The first 8 rows are patterns. Each new row is the sum of 2 different patterns, raised or lowered, with some noise. Before adding, each is slid sideways (what falls off one end comes back at the other) and multiplied by a number that may be negative. Names go in the order of the patterns.
(in the rows, 128 means zero)
Some rows, each with the names of its patterns after it:
[111 139 100 102 155 104 158 164 112 101 143 107 146 101 142 155 136 147
 110 147  97 104  95 142 160 109 151 110 120 133 135 118 110  92 144 152
 143 110 102]
koguk
[ 92 103 154  96  91 125 129 157 125 110 129 149 135 105 149 112 107 146
 151 139 129 145 104  94 133 108  96 101 109 154 119 157 119  96 107 126
 131 153  97]
pozi
[126 122  90 127 112 133 111 117 118 153 138  90 133 129 115 137 154 103
 158 122 146 161 150 125 105 100 131 146 118 106 102 127 151 153  97 139
 154 119 141]
tusal
[163 121 156 126 111 116 113 113 130 155 114 154  96 129 130 125 138 150
 139 158 106 140 150 105 160 120 119 109 149 112 127 142 129 163  93 109
 101 134 122]
dinu
[ 98 137 120 134 138  98 158  92 165 158 159 130 140 113 159 134  94  97
 123 112 166 143 152 156 141 150 128 110 162 116 154 113 121 129 163 129
 131 136  92]
givi
[128 112 133 101 154 135 147 111 106  98 157 139 104 120  92 165 121 115
  97 163 148 145 149 122 156 112  91 122 160 110  92 126 104 152 160 118
 106 108 157]
pusov
[ 93 151 134 139 130 101 157  96 162 121 161 153 162 141 125 150  96 156
 163 137 163 121 115 157 155  91 152 160 148 138 139 132 121 139 165  94
  97 128 101]
siga
[135 114  97 123  97 122 106 142 151 138 152 113 163 134 105 120 123 163
 151 142 132 100 124 111 156 124 128 123 104 156 112  97 100 140 158 137
 147  97 142]
dosev

New rows, each followed by the names of its patterns:
[154 111 143 140 166 147 190 147 170 125 138 146 136 131 115 165 151 145
 153 113 112 152 117 167 133 127 110 150 156 164 158 111 165 174 180 134
 103 115 151]
tusal dosev
[126 124 139 164 146 135 101 134 144 109 103 138 147 158 160 117 127 157
 135 128 164 109 117 177 150 133 135 146 120 117 147 124 101 141 145 158
 149 184 125]
pozi siga
[183 133 143 136 181 127 130 121 111 161 131 174 144 167 132 108 164 116
 151 142 147 145 162 141 167 140 122 143 140 162 163 144 144 153 111 152
 115 101 164]
koguk pusov
[153 153 151  68 123 114  99 125 133 111 170 101 151 131 160 135 115  80
 135 144 116 141 136 122 157 138 102 162 125 154 118 106 100 103 122 130
 111 117 153]
tusal givi
[148 155  88 101 118 148 147 153  92 145 161 132 163 104 172 134 107 140
 149 126  72 108  82 169 189 106 133  97 155 134 118 131  96 129 152 170
 129  96  85]
koguk pusov
[134 133 127 136 150 109 102 176 115 148 162 115 103 170 127 161 126 159
 175 147 146 134 145 117 110 102 153 185 121 159 124 110 123 142 128 120
 104 137 169]
koguk givi
[125 123  94 139  73 148 109 137  93 124 102 119 125 109 121 132 115  61
 150 120 112 156 100  89  96 111 117  93 141 134 120 116  98 105 102 150
 110 155 115]
pusov dosev
[ 92  87 107 109 117  89 127 118  77 102 130  83 161 105 138 126 132 107
  95  96  97 142 120 105  78  88 124 117 100 111 129 108 149 121 122  78
 119  87 105]
tusal dosev
[133 138 148 169 119 129 146 113 154 120 117 123 140 141 143 143  85  86
 126 124 116 124 115 142 115 185 147 141 140 124 123 145 146 110  99 133
 101 177 127]
koguk givi
[124 114 104 115 123 104  93 164 147 140 135 152 104 114 112 135 149 114
 141 101 141  78 118  90 113 119 116 146  97 105 111 102 110 123  82 107
 148 118  96]
dinu siga
[113 114 144 125  91 108 104 125 123 152 117 120 142 136 118 136 133 116
 136 117 141 122 106 148 102 131 116 120 119 101 136 131 131 128 104 121
  98 135 123]
dinu siga
[102 167 104 123 109  70  73 117 112 115 145  72 129  80 133 148 152 100
 114 123 135 104  71  83 106  96 158 128 120 162 148 136 135 122 134  93
 138 102 118]
givi siga
[134 109 167 113  96 131 117 121 146 153 128 131 125 155 131 163 113 108
  95 143 126 118 120 113 143 121 132  88 140 143 143 132 142 126  88 117
 106 123 115]
tusal dinu
[140 156 123 110 121 141 134 123 139 116 165 133 113  99 163 137 129 137
 113 168 118 128 129 142 109 104 135 134 136 139 112 129 106 140 132 125
 150 108 148]
pozi pusov
[120 114 131 146 129 142 103  95 114 147 150 106 117 122 106 150  93 109
 126 126 156 167  95 103 152 120 156  80 140 145 149 105 104 122  91 118
  86 144 170]
koguk pusov
[141 168 122 177 168 164 158 103 167 105 126 151 168 161 153 134 145 185
 164 109 143 169 118 136 100 154 173 149 139 122 187 129 142 151 125 147
 153 155 128]
pozi dosev
[ 85  67 122 108  87 150 108  77 119  81 129 114  76  81 131 101  67  96
 117 106 111  98  90  66 142 161 117 151 128  96 107 106 125 119  92 161
  96 113  63]
siga dosev
[152  83 136 124 147 129  88 180  91 112 125  99 130 152 120 134 149  94
  89 129 143 131 120 160 144  80 178 136 100 164 184 103 139 111 155 144
  82 154  87]
koguk siga
[ 96  95 113 113 140 107  97 128 108 133 117 110  92 136 110  92 117  90
 132 129 144 105 127  94 129 108 117 115 120 140 117 113 103 115  88 143
 102 119 104]
tusal dinu
[ 81  80 123  71  68  76  85  33  95 125  91  94  62  78  66  84 125  25
  56  95  73  29  74  75  69  97  37  96  58 125  68 129 100 122  78  53
  81  23 113]
siga dosev
[141 134 180 212 187 216 170 139 185 172 196 160 149 205 175 147 128 129
 121 167 148 169 229 151 114 178 174 180 197 123 113 205 172 159 129 157
 176 166 200]
pusov siga
[ 94 145 156 112 136 134 138 138 137 122 101 121 163  90  86 124  93  93
 140 135 129 130  97 147 102 153 100 137 161 144 130 131 130  84 151 119
 131 132  96]
tusal siga
[160 151 173 171 186 147 174 174 158 185 167 172 139 183 184 185 156 182
 176 195 198 153 198 193 191 136 140 158 167 173 134 171 194 189 170 161
 207 183 184]
tusal pusov
[104 155  87 110 112 124 140  97 141  96 127 150 125 128 131 112 149 126
 142  95 106 129 145  98  99 136 123 181 176  93 126 165 107 142  85 141
 161 130 130]
koguk pozi
[119  98 123 158 100 108 145 120 129 126 112  97 130 131 118 123 149 112
 161 133 153 104 101 100 124 138  80 114 112 153 122  95  91 135 135 151
 135 132 127]
pusov dosev
[136 128 135  91 152 158 143 143 110 114 159 132  91 157 130 157 145 124
 114 126 122 152  96 114 140 118 120 135 142 121 121 101 145 126 141 138
 135 134 152]
koguk siga
[173 123 136 145 165 173 155 130 151 159 163 159 132 166 172 140 162 143
 105 168 176 140 174 147 178 151 116 151 146 155 150 174 157 162 157 111
 164 139 167]
koguk dinu
[113 145 126 127 161 126 100 102 114 113 106 112  86 116 137 129 122  92
 140 135 100 126 102 128  99 123  97 107  90 134 116 121 124  73 139 115
 101 100 155]
tusal pusov
[136  98 120 155 142 100 117 168 135 170  91 146 144 161  76 102 139  98
 127 108 137 135 148  79 146 144 100 131 105 114 157 146 130 106 142 161
 120 129  81]
tusal pusov
[148 122 126 151  95 125 123 113 118 164 136 157 139 123 149  97 147 123
 163 130 152 152 138 146  95 136 153 140 171 134 128 140 153 110 150 168
 134 146 158]
siga dosev
[107 133 119 133 172 130 135 152 126  99 104  99 111 120 117 156 126 140
  95 146 154 128 117 117 109 132 169 158 109 136 135 122 170  99 150  95
 126 124 144]
givi pusov
[146 159 113 131 134 170 129 121 141 160 172 130 151 140 129 173 174 122
 180 125 180 186 180 137 115 108 165 174 127 124 104 167 163 165 110 176
 185 151 175]
tusal pusov
[140  96 133 109 125  83 113 155 112 145 144 105  85 127 108 132 139 150
 124 128 130 134 115 122 119  83 146 121 146 129 129  83 160 146 135  98
 125 173 140]
pozi dinu
[146 106 136 117 109 136  95 107 130 114 151  95  97 129 102 148 134 154
  93 138 128 117 145  88 159 157 161 114 111  91 123 126 120 132 147 157
 140 138 109]
dinu dosev
[120 110  80 125  82  86  44  45  63 140  72  71 104  70 125 114  58  87
  61 126  70  62  87  83 107  92 106  42  41  59 105  99  70  55  75  86
 103  93  74]
givi pusov
[ 91  96 135 117 118  99  70 100 129 127  58 107 124 104 122  84  95  83
 112 131 106  63  91  99  87 137  75 105 103 103  93  68 109  79 116  91
 122 125 100]
pusov siga
[138 117  95 140 112 131  99 115  89 136 162 174 119 118 143 143 155 114
 126 121 175 118 108 117 122 121 138 181 143 156 135 147 123 149  94 137
 167 129 132]
tusal dinu
[ 93  96  92  74 119 107 111 141  93 100 109  91 128 121  96 113  89 107
 146  98 143 114 103 110 117  81 119 113 119 123  78  87  96 104 100 137
  82 114 112]
dinu givi
[ 92 123  54  69  94  77  75 153  55 130 175 120  85 141  57 118  61 101
 125  97 130 109  97  87  64  88 128 136  57 131  89  92 147 139  91  97
  73 115 156]
koguk givi
[179 137 110 167  99 115 145 146 104 141 118  95 149 160 126 123 124 158
 117 157 171 117 187 173 144 121 114 111 189 132 147 109 113 147 113 105
 104 175 142]
pusov siga
[201 156 162 205 167 137 165 117 166 142 162 159 151 181 128 178 144 124
 116 155 175 122 186 168 149 177 182 171 149 106 174 150 172 163 152 134
 159 112 151]
koguk pozi
[152 141 146 181 195 130 161 167 158 190 113 184 109 135 143 162 157 157
 128 156 195 206 144 185 137 161 128 116 147 131 176 168 127 182 152 177
 182 159 135]
givi dosev
[156  96  97 113  78  86 117 152 121 105 127 121 110 164 138 132 161 156
 121 123 110 124 168 182 129 160  85 118 124 150 113 157 165 158 131 106
 144  92 166]
dinu siga
[136 166  80 103 108  84  70 152 147 121 133  93 140  96 159 112 143 130
 161 146 129 129  79 139 159 114 141 136  97 163 165  81 126 157 134 138
 116 137 131]
koguk siga
[109 148 122 162 141 164 151  95 170 140 115 134 179 158 185 155 136 185
 174 137 105 124 123 155 124 145 144 157 190 157 155 167 152 133 153 180
 169 127 153]
tusal dosev
[114 117 117 123  97 136 103  67 109 118  69  67  83 134 103 143 113  70
  74 138 143 138 104  97  78 139  79  80 123  94 167  86  99  94 116 102
  85 138  83]
pozi siga
[ 82 104  53  56  63  91 101  89  38  59 100  71  81  53  66  79  93  67
  57  72  56  84  61  89  87  72  70  85  98  80  86  46  61  65  88  77
  45  59  79]
tusal pusov
[122 171 123 137 143 110 144 151 119 128 143 122 134 140 123 146 161 130
 161  92 148 177 152 118 152 114 163 148 133 112 143 117 178 151 167 140
 138 179 131]
tusal givi
[108 102 114 156  81 134  81  86  94 107  86 113  93 102 131 145 112 130
  72 111  87  91 104  94 113 131  62 114 108 124 119 114  78  97 120  87
 153 131  84]
tusal givi
[125 162 122 101 119 129 121 118 160 111 137 116 142 130 126 147 130 111
 151 101 117 130 104 171 119 136 105 123 106 128 141 137 140  86 100 119
 117 105 156]
pozi dinu
[144 147 148 109 161 149 167 177 159 123 118 104 153 148 126 117  95 145
 145 145  95 156 179 136 158 113 144 105 131 106 140 102 127 115 167 158
 109 148 135]
tusal dosev
[127 127 110 140 118 121 108 136 137 132  93 129 131 158 144 127  82 123
 118 146 155 153 121 117 141 109 132  80 161 120 112 117 102 131 144  92
 100 152 130]
givi dosev
[124 101 145 157 113 141  91 115 148  99 134  76  85  83 118  95 138 109
 110 135 152 144 133  93  97  86  96 117 101 109 135  96 128 110 128 122
 108  97 125]
givi pusov
[156 143 138 133 115 107 118 158 130 153  90 118 137 141 156 136 147 174
 104 151 152 106 144 123 117 115 146 108 123 159 141 144  99 114  98 141
 141 150 136]
tusal dinu
[144 147 105 111 172 111 122  84 138 144 154 163 131 120 126 135 112 160
  66 131 122 168 114 120 138  98 172 112 123 153 127 135 167 175 133 132
 107  89 164]
pusov dosev
[127 125 139 145 168  98 121  87  90 143 179  88 114  92 177  86  75 117
 110 167 111 134 150 175 117  79 161  97 128 148 139 132 140 155 138  86
 107  97 118]
koguk pozi
[118  70 127 114  90  76 126  99 122 100 105 140 116 113  91 118  96 101
  94 117 114  92 112 103 101 109 107  84 110  70 103 108 122 107 100 102
  98  92  84]
koguk dosev
[138 105 152 124  71 101 123 115 134 165  98 169  87 170 159 163 109 130
 143 154 131  97  88  98 137 139 147 136 127 116 149 144 131 153 101 155
 126 143 126]
tusal givi
[115 158 112  99 142 127 142  79 107  94 146 143 132  87 113 174 151 120
 146  89 131 114 122 109 102 107 164 118 123 108 113 157 126 103 112 150
 134 166 165]
givi pusov
[137 105 121 132 106 113 122 109 124 103 121 126 117 147 109 133 136  97
 122 131 148 126 134 123 107 123  95 154 129 134 115 112 127 123  91 111
 141 147 136]
dinu dosev
[139 157 189 169 179 181 174 217 154 199 181 217 220 206 186 165 214 147
 190 216 181 215 178 191 205 211 144 208 213 199 174 184 203 177 192 218
 151 145 199]
tusal siga
[139 130  73 155 116 107 152 146 123  95  88 113 123 108 107  68  87 134
 121  59 127 137 107 122  90 115  56 127  91 133 108 120 108 133 130  59
 132 133 103]
tusal siga
[ 92  98 105 135 152 129 140 104 178 142  81 122 124 151 161 162 116 120
 120 124 178 142 125 108  85 158 128  92  85 120 157 151 165  75 152 147
 108 109 124]
tusal dosev
[113 162 130 154 152 157 159 162 125  99 121 122 150  89 118 143  96 164
  94 162 176 148  83 148 163 142 187 146 104 154 158 149 145 111 182 103
 138  98 129]
givi pusov
[160 118 100 150 169 159 150 141 158 161 144 119 149 161 135 161 124 181
 155 131 163 156 162 126 126 124 162 201 158 142 137 151 147 118 180 131
 175 154 139]
pusov dosev
[155 143 120 115 149 112 122 132 107 122 146 144 150 113 100 124 151 153
 124 128 162 149 100 127 105 105 135 136 110 153 104 148 120  95 106 104
 133 103 158]
koguk pozi
